The rows are grouped in 3 ways, from coarse to fine. Each group lies inside one group of the grouping before and may be the whole of it. The rows also spread widely along 13 directions, which tell nothing about the answers.
In the rows, zero is written as 128.
Some rows, each with its group in each grouping after it:
[153  70 171  84 154 162 109 151 168 131 141 181 108 143  76 111 161 118
 108 172 134 195 139 104 117 139 149 113  36 130 175 157 116 145 146 133] | Sogas novu kuf
[134 124 157  99 130 198 106 136 129 140 119 140  53 136  62  71 121 148
 182 137 126 157 128  71 112 100 116 142  82 169 115 123 193 105 129 134] | delam lavo Medeg
[155 139 125 124 121  99 111 104 179 141  92 128 122 101 138 132 137 119
 154 134 169 122 112 165 150 134 174 121 178 140 160 126  79 149 179 132] | gola tof zug
[126 175 145 150 117 123 118 132 130 127 112 100  84 152 115 124 109 176
 133 108 161 136 142 102  86 122 122 132 106 105 104 113 199 108  74 132] | delam mopin fufod
[126 132 109 142 126 108 101 100 136 133 133 105 121 116 105 114 101 161
 146  94 177 128  92 145 126 131 115 162 172 137 139 180 111 161 174 117] | gola Gine Forim
[178 110 154 134 111 148 119 119 153 147 177 140 196 133 149 139 161  97
 134 138 114 143 104  84 161 104 132 153 105 105 110 174 101 138 194 115] | gola Sezu pak
[123 140 113 125 131  98 141  97 132 174 141 169 154 130 111 127 152 141
  93 123 109 132 136 146 134 124 165 120 139 136 123 122 101 134  91 115] | gola Gine segu
[109 136 143 152 175  91 123 134 126 192 168 149 174  91 110 138 155 131
 122 147  89 135 146 100  86 144 127 112 104 165 103 152 140 133  79  80] | delam lavo diga
[156  67 108  92 132 149 128 143 155 123 113 156 123  89 122 114 130  86
  82 165 137 200 102 155 184  83 126 120  96 140 178 134  49 158 170 155] | delam Bofit sep
[127 109 145 116 135 139 120 152 120 121 138 120 118 149 145 132 167  79
 156 146 106  99 163 128 124 166 155  98 146 147 130 108 120  97 157 123] | delam Bofit dotus
[ 87 100 126 144 135 148 130 141  92 115 130 107 105 146 108  91 106 128
 195  99 140  96 135 111 116 127 103 160 133 166 135 141 129 124 184 134] | Sogas viseb muv
[163 106 201 139 107 153 148 119 168 175 171 199 145 117  95 111 150 128
 163 130 156 188 118  62 122 116 170 140  53 101 118 170 123 149 158 125] | gola tof Vumo
[138 114  91 154 140 104  94 126 193  91 114 104 179  94 160 141 144  95
  68 150 149 158  94 138  94 143  74 163 152 129 146 158 108 159 172 131] | Sogas viseb lagaz
[121 104 162 148 137 159 152 125  94 129 217 171 179 116 127 102 140  96
 127 125 100 160 105  69 136 149 134 145 137 121 103 170 119 138 154 109] | gola Genov nik
[153 176 129 111 144 111  86 145 143 102  82  75 106 131 168 149 143 124
 113 159 118 110 145 142 141 127 151  95 145 132 119  76 152  98 101 128] | delam lavo tole
[112 105 137 155 137 110 124 145 149 110  55 137  96 104 146 104  98 125
 138 130 179 163 128 135 148  92 148 133  92 138 185 106  78 150 153 159] | gola tof zisog
[136 141 192 165 162 120 109 157 118 101 138 121 144 103 186 130 121 106
 143 140 137 167 119  68 152 135 171 118 107 107 119 125 118 133 143 126] | gola Gine Girev
[160 118 145 168 106 137 104 141 157 108 180  76 168 118 160 155 130 107
 120 125 160 147  97  78  95 150  74 161 120  86  90 190 152 141 177 118] | delam Bofit kez
[116 109 126 133 154 132 112 148 152 172  56 143 107 114 116  96 147 105
 180 151 107 113 156 122 132  79 133 133  86 205 156  92 104 110 147 136] | delam Bofit kez
[170 112 128  73 143 187  47 117 169  68 145 100  78 127  86 101 134 119
 102 158 140 175  89 108 109 174  94 145 178 142 132 185 170 124 189 126] | gola Gine Forim
[103 111 135 158 151 105 128 159  79 100 185  85 152 154 159 143 119 116
 114 112 141 107 140 129 118 182 117 123 161 108 122 160 117 128 149 109] | delam Bofit sep
[ 97 110 152 188 139 113 137 135 133 163  99 142 140 113 140 108 129 120
 196 114 140 111 146  93 116 101 135 154  93 157 140 126 101 133 169 127] | gola tof zisog
[134  99 137 113 157 122 102 162 102  84 148  77 129 142 144 147 113 127
 114 136 141 136 123 138 159 136 117 121 109 110 157 161 105 140 156 128] | Sogas novu kuf
[139 173 118 152 178  92  87 141 126  52 158  84 173 109 178 136 117 106
  34 146 140 165  86 140 116 205 126 117 239 104 117 147 148 142 103 108] | delam Bofit dotus
[125 195 121 168  60 103 135  84 175 158  55 120 106 193 133 127 147 174
 170  83 174  55 158 136  79 110 145 165 134 108 111  72 166  97 112 141] | gola Genov nik
[ 80 130 130 192 150 138 112 141  89  92 139  93 138 140 141 102 100 139
 123 106 126 122 128  68  80 143  64 179 128 129 105 148 184 112 121 120] | gola Genov nik
[137 104 110 141 124 141 107 111 167 147 166 134 167  83 133 149 193  74
 122 156  73 128 133  92  76 148  86 143 139 145  86 154 142 111 149 103] | gola Gine Forim
[ 61 123 119 174 186 134 115 148 103  71  86 131 104 121 126  44  79 120
 120 120 165 151 106 127 109 156 118 163 188 179 169 107 121 152 158 139] | delam lavo tole
[142 109 147 145 140 149 108 159 141 130 154 115 159 152 139 138 165 102
 112 152 103 137 149  76  99 127  85 147  71 120 100 145 162 106 132 119] | delam Bofit sep
[120  54 139 118 135 162 139 146  96 133 178 155 161 198  95 105 129 142
  72 122 125 163 141 104 159  91  95 164  35 106 150 187 101 140 142 137] | gola tof zisog
[105 138 111 171 157 135 100 158  86  88 131  73 172 208 163 114 136 122
 101 119 104  75 155 112 110 144  76 173 154 131 105 125 165  92 134 118] | delam Bofit sep
[105 170 101 143  97 102 183 130  78 125 135 116 125 132 176 160 137 123
  84 118  89 104 169 138 129 113 149  91 127  93  77  39 154  82  16 135] | delam lavo Medeg
[ 80 131 111 183 130 142 136 130 115  97 107 146 140 134 154  99 134 112
  89 124 109 143 146  88  87 125 102 164 120 124 103  87 161 104  86 140] | gola Gine Forim
[ 69 112 107 128 177 127 149 135  62 103 128 158  86  95  89  73  70 151
  82 123 117 186 124 129 151 111 133 116 133 159 149 115 123 133  52 139] | gola tof zisog
[180 154 153 162 147  82 108 125 192 147 122 132 191   4 194 172 152  77
 125 174 122 183  88 101 150 112 161 104 136 126 118 133  83 158 142 112] | gola tof Vumo

New rows. What belongs after each?
[113 148 154 114 128 126 152 128  66 129 165 132  82 134  98 120  88 177
 123 104 128 157 134 106 150 117 162  98  97 103 112 127 159 116  46 124] | gola Genov nik
[124 116  94 142 145 127 107 140 127 106 122  90 130 100 147 120 123  98
 127 137 127 122 113 138 129 130  93 142 177 154 133 131 112 128 166 126] | delam Bofit sep
[ 86 109  74 154 128 155 139 103  99 135 173 141 169 127 113 106 160 104
  99 121  57 109 135  99  87 130  64 176 166 157  80 135 156 101 113 112] | gola Gine Forim
[155 164 130 114 149 136 104 125 131 173 148 129 151 146  94 130 154 165
  85 145  79 150 136  92 116  87 105 130  80 133  87 140 192 102  45 106] | delam mopin fufod
[157  69 170  90 139 188 131 156 112  80 185 168 132 112 137 111 141  70
  69 176 100 223 108  74 179 124 139 109  75 102 139 150 105 132 144 142] | gola Genov nik
[134  81 122 104 119 159 121 127 150 131 130 144  99 112 111 104 159  70
 168 149 130 121 126 141 124 146 134 121 172 166 156 129  91 127 217 137] | delam mopin fufod
[143 137 161  88 139 123 106 140  60 113 158  78  83 145 132 143  96 150
 179 109 135 111 131 137 208 125 191  87 141 119 130 145 106 118 140 120] | gola Gine Forim
[131 130 155 150 188 129  92 124 136 190 153 148 174  69 104 104 149 119
 182 151  69 139 108  64 125 104 114 149 113 203 112 176 129 134 148  81] | gola Genov nik
[112 120  99 144 134  95 131 120 133 142 136 118 164 141 135 147 162 118
 125 124 113  81 146 159 111 147 124 131 153 135 136 126 101 127 138 115] | Sogas novu kuf
[126 124 121 135 139 135 104 138 143 128 112 106 102  90 131 123 139 100
 164 145 122 126 126 119 102 135 112 123 158 161 126 120 135 116 159 128] | delam mopin fufod
[ 87 100 123 173 146 130 125 155 124 111 110 122 133 145 142 103 133 110
 113 129 138 132 145 116  89 133  91 157 115 138 143 121 127 125 147 138] | delam mopin fufod
[139 143 115 141 151 118 138 126 118 145 177 150 214 120 154 134 171  99
  59 153  64 142 120 113 137 124 124 129 142 129  94 123 124 126  91 105] | delam lavo Medeg
[103  94 131 139 136 183 119 156  87  83 153 108  98 188  99  78  98 139
 122 110 147 138 130  94 109 136  74 171 114 125 126 153 167 113 153 141] | delam Bofit sep
[106  84 135 163 159 126 121 134 149 134  85 167 128  89 117  69 102 119
 147 132 166 174 104 115 150  92 130 161 106 170 188 144  63 173 190 142] | gola tof zisog
[135  90 129 123  45 131 174  87 190 157 114 210 115 180 100 112 165 129
 113 103 200 140 142 162 109 126 179 148  98  83 164 116  73 152 174 162] | gola Gine Forim
[134 137 176 113 157 167 120 145  92 165 177 154 149 204 101 103 180 120
 156 140  63  99 167  82 130 139 159 120 110 150  97 126 174  82 118 103] | delam mopin fufod
[140 114  85 129  99 122 121 113 122 109 131  76 138 158 139 143 108 146
  94 104 156 111 113 157 163  89  86 162 134 102 135 160 102 135 158 144] | gola tof zisog
[149 138 115  84  69 171 114 103 181 117  58 148  54 202  99 112 166 147
  97 135 139 126 169 134 110 100 145 133  88 111 128  62 171  81  97 170] | gola Gine segu
[134 104 128 130  97 117 124 150 122 114 139  66 101 124 154 161 116 122
 155 114 172 105 133 140 129 130 111 121 115 106 133 144 109 134 176 134] | delam lavo Medeg
[166 164 111  83 113 108 117 121 123 121 102  89  63  99 125 138  91 149
 136 125 162 141 104 179 194 101 172  84 171 126 141  99 109 131 111 143] | delam Bofit sep
[141 153 139 154  81 125 168 125  94 123 156 122 183 207 185 158 151 134
  85 100 110 102 151 107 163  88 144 143  81  52  87  95 136  98  83 139] | gola Genov nik
[124  95  87  75  85  93 166  94 127 202 180 150 112 131  70 165 154 143
 119 115 131  96 155 201 120 141 150  88 139 132 139 149  81 141 118 111] | delam lavo diga
[108  74 120 125 115 118 159 138 113 145 174 127 106  72 110 161 126 118
 143 127 128 152 137 123 107 130 111 102  77 119 130 153 103 142 116 125] | Sogas novu kuf
[107 100 100 127 144 134 118 139  97 114 119 106 132 168 120 118 121 146
  78 125 104 122 151 129 140  93  83 152  95 136 134 137 135 107 100 136] | gola tof zisog
[118 131 124 125 130 149 120 129 139  76 116 157 117 184 127 105 143 137
  17 142 133 176 144 118 102 150 129 137 110  90 128  99 167 109  67 149] | gola Gine segu
[133  96  94 123 165 130  56 123 196  88  73 107 115 114 115  93 135 105
 107 158 158 141 104 149 105 148  85 165 186 179 187 162 104 146 215 133] | gola tof zisog
[150 106 138 153 110  96 134 134 173 133  97 140 165 124 172 149 143 113
  90 137 165 155 128 132 153  87 141 137  70  93 159 128  62 154 153 148] | gola tof zisog
[168 104 127 118 116 125 108 131 168 128 134 111 141 143 126 134 131 126
 108 131 180 145 105 152 143 124 117 144 122 107 157 173  90 158 191 134] | delam Bofit sep
[127 125 173 105 150 134 118 139 109 144 165 145 130 188  96 119 156 138
 161 129 112 110 164 106 121 162 174 112 109 141 127 142 148 109 132 108] | Sogas viseb lagaz
[103 135 123 147 129 162 131 142 106  72 114 116  78  83 139  85  84 111
 130 131 144 174 101  98 127 118 115 134 150 136 115  89 155 123 121 153] | delam lavo tole
[127 170  96 148 124  70 132  78 148 212 144 135 166  86  86 147 134 179
 127 106 119 115 121 143 105 103 124 142 148 150 102 160 135 139  75  92] | gola tof Vumo
[148 155 150 159 135 129  99 122 176 150  81 126 129  92 139 120 149 116
 188 142 120 120 130  85 111 102 134 144 120 162 114 111 149 110 148 123] | gola tof Vumo
[126 193 113 148 128  80 110  97 126 128 116  92 152 153 169 154 158 131
 133 110 116  54 146 158 122 168 175 117 225 129 100  93 132 104 113 106] | gola Gine segu
[143 100 152 135 102 126 144 131 125 159 160 133 158 144 136 152 142 132
 123 118 127 140 132 101 144  91 123 139  48  95 125 158 104 134 135 125] | gola Genov nik
[111 136 136 154 106 111 130 102 148 161 123 135  89 111  84 115  99 182
 160  87 195 145 116 123  92 129 136 147 117 123 130 159 134 157 127 126] | gola Gine segu
[117 102 101 152 102 146 130 110 162 110 105 147 128  79 154 108 149  67
 140 136 127 141 115 118 112 129 117 153 166 144 126 107  98 130 184 145] | gola Gine Forim
[137 135 142 105 117 154 125 124 114 163 130 130 100 175  85  94 131 156
 171 114 130 105 138 124 144  98 144 140 110 152 126 121 143 116 142 126] | delam lavo Medeg
[135 159 158 122 139 122 136 133  57 129 218  90 156 147 143 161 142 127
 173 113  85  83 138 104 155 162 167  95 160 109  76 139 154 103 107  92] | Sogas novu kuf
[107  90  96 132  95 156 144 137 139 118  82 124 102 188 116 114 139 138
 117 119 136 110 162 134 110  80  82 167  52 120 150  96 130 106 129 163] | Sogas novu kuf
[186 134 150 127 100  91 131 120 176 198 137 132 154 101 131 164 141 135
 157 123 170 143 106 145 165  84 161 118  80 111 141 164  71 165 160 122] | delam Bofit dotus
[135 147 140 185 116  83 134 122 135 142 161 101 172 109 154 165 109 158
 113  99 168 144 111 105 117 115 114 145 105  81 102 174 129 154 110 115] | gola tof zisog
[111 154 150 179 107 143 156 140 114 102  95 140 122 168 164  90 120 121
 139 108 157 133 134 100 125 110 151 149 123  99 115  70 149 114 125 158] | delam mopin fufod
[162 121 151 125 106 120 122 123 156 131 130 137 141 136 154 145 150 115
 119 131 151 148 125 124 155 114 168 125  99  92 135 135  92 138 158 137] | gola Gine Forim
[124 123 112 154 125 152 128 123 121  97 123 126 152 116 158 104 136  86
 122 131 108 126 117 107 136 121 111 162 171 136 111 112 130 111 160 137] | gola tof Vumo
[174 162 142 117 103 132 130  98 161 155 116 156 144 118 146 134 166 106
 140 142 106 130 119 115 163  98 172 117 132 124 112  99 119 115 127 130] | gola Genov nik
[177 105 223 113 123 169 104 162 157 132 121 142 123 177 152 134 179  95
 188 161 132 133 166  66 150 122 184 113  35 110 132 126 126 100 187 137] | gola tof zug
[109 133 129 129 122 169 142 123  93 110 131 141  93 137 109  89 115 129
 135 122 103 143 138  88 134 106 131 135 124 135 101  94 171  93  91 142] | gola tof zisog
[125 105 113 128  88 118 163 103 134 186 172 144 150 112 124 167 177 103
 153 123  93  91 163 125 101 134 130 113 125 126  95 132 117 106 124 112] | gola tof zug
[124 157  98 107 160  95  84 118 134 130 114  86  97 116  90 119 100 172
 109 131 152 128 111 166 114 143 116 123 182 163 142 152 148 141 106 108] | delam lavo diga
[112 163  93 195 103  71 132 104 174 156 110  99 161  51 183 187 169  96
 141 132 101  90 151 112  52 136  99 121 158 130  73  95 151 100  87 108] | gola tof zisog
[140 140 121 154 128 112 117 143 121 105 146  79 157 132 175 153 131 106
 114 126 136 112 124 127 130 142 110 133 159 105 107 132 128 122 143 122] | delam Bofit sep
[121 102  90 136 117 140 134 111 144 148 127 145 138 135 103  94 143 110
 137 120 138 112 118 149 115 122 105 161 165 159 141 138 100 138 182 131] | delam Bofit sep
[128 165 141 147 141 115 115 110 150 183 120 161 141 143  89 118 149 182
 114 122 110 144 146  90  88 105 133 145  69 134  99 132 178 116  53 107] | gola Gine Forim
[141  71 128 105 107 124 143 134 125 120 166 128 125 115 140 159 145  87
 118 141 132 139 139 142 157 137 147  98 118 107 144 148  72 131 167 137] | gola tof zisog
[102  88 101 147 105 110 159 120 121 149 181 130 167 120 139 147 159  88
 127 117 126  94 137 153 105 157 114 129 163 128 123 144  78 141 176 113] | delam lavo tole
[ 90  95 134 165 140 151 144 146 103 125 179 146 157 151 126  98 149  89
 134 123 108 113 151  89  76 178 104 149 146 145 107 139 146 113 151 115] | delam Bofit kez
[115  96 136 126 197  91  84 154 110 144 161 116 166 142 105 142 120 164
  72 143 109 148 139 122 130 133 109 128  78 149 155 203 109 145 108  90] | gola Sezu pak
[107 128 100 190 105 111 120  97 187 169 106 130 165 117 133 136 177 114
 145 118 123  89 144 104  43 134  82 177 135 147 105 131 138 120 154 116] | gola Gine segu
[ 97 113 146 184 136  96 143 150 122  96 133 131 151  84 203 152 137  69
 121 143 121 134 146 104 106 169 153 105 144 113 123 101  97 122 132 121] | gola Sezu pak
[164 172 167 108  96 107 125 111 147 135 110 128  85 152 125 140 123 165
 151 114 174 129 128 140 153 127 202  99 124  93 138 110 127 126 119 134] | gola Genov nik
[136 125 112 120  87 130 147 121 151 149 145 128  93  88 103 147 129 142
 107 131 140 167 128 116  89 108  99 118  79 109 103 124 157 127  81 136] | delam lavo Medeg
[141 121 101 118 165 139  75 153 121  94  81  67  99 101 131  97  79 131
 132 139 146 150  91 142 182  78  88 152 147 170 162 142 107 140 173 142] | delam Bofit sep
[127 171 127 175 151 130 103 138 115  83  86  92 171 165 190 107 120 126
 109 122 123 111 121 106 159  99 120 169 151 122 115  97 143 108 130 139] | gola tof zug
[137 141 110 158 125  94  94 115 168 150  81  82 134  90 147 147 129 133
 168 122 142  97 123 130 121  96 105 148 135 155 131 141 110 127 164 124] | gola tof zisog
[127 121 157 110 140  93  92 124 142 168 123 105  79 141  90 148 136 163
 199 116 162  87 161 145 109 161 172 100 123 154 154 162 111 130 162 104] | gola Gine segu
[142 145  79 133 113 126  95 100 160  81 107  99 115 102 133 114  97 133
  84 127 161 150  74 147 131 126  98 161 206 125 137 141 128 145 154 138] | gola Sezu pak
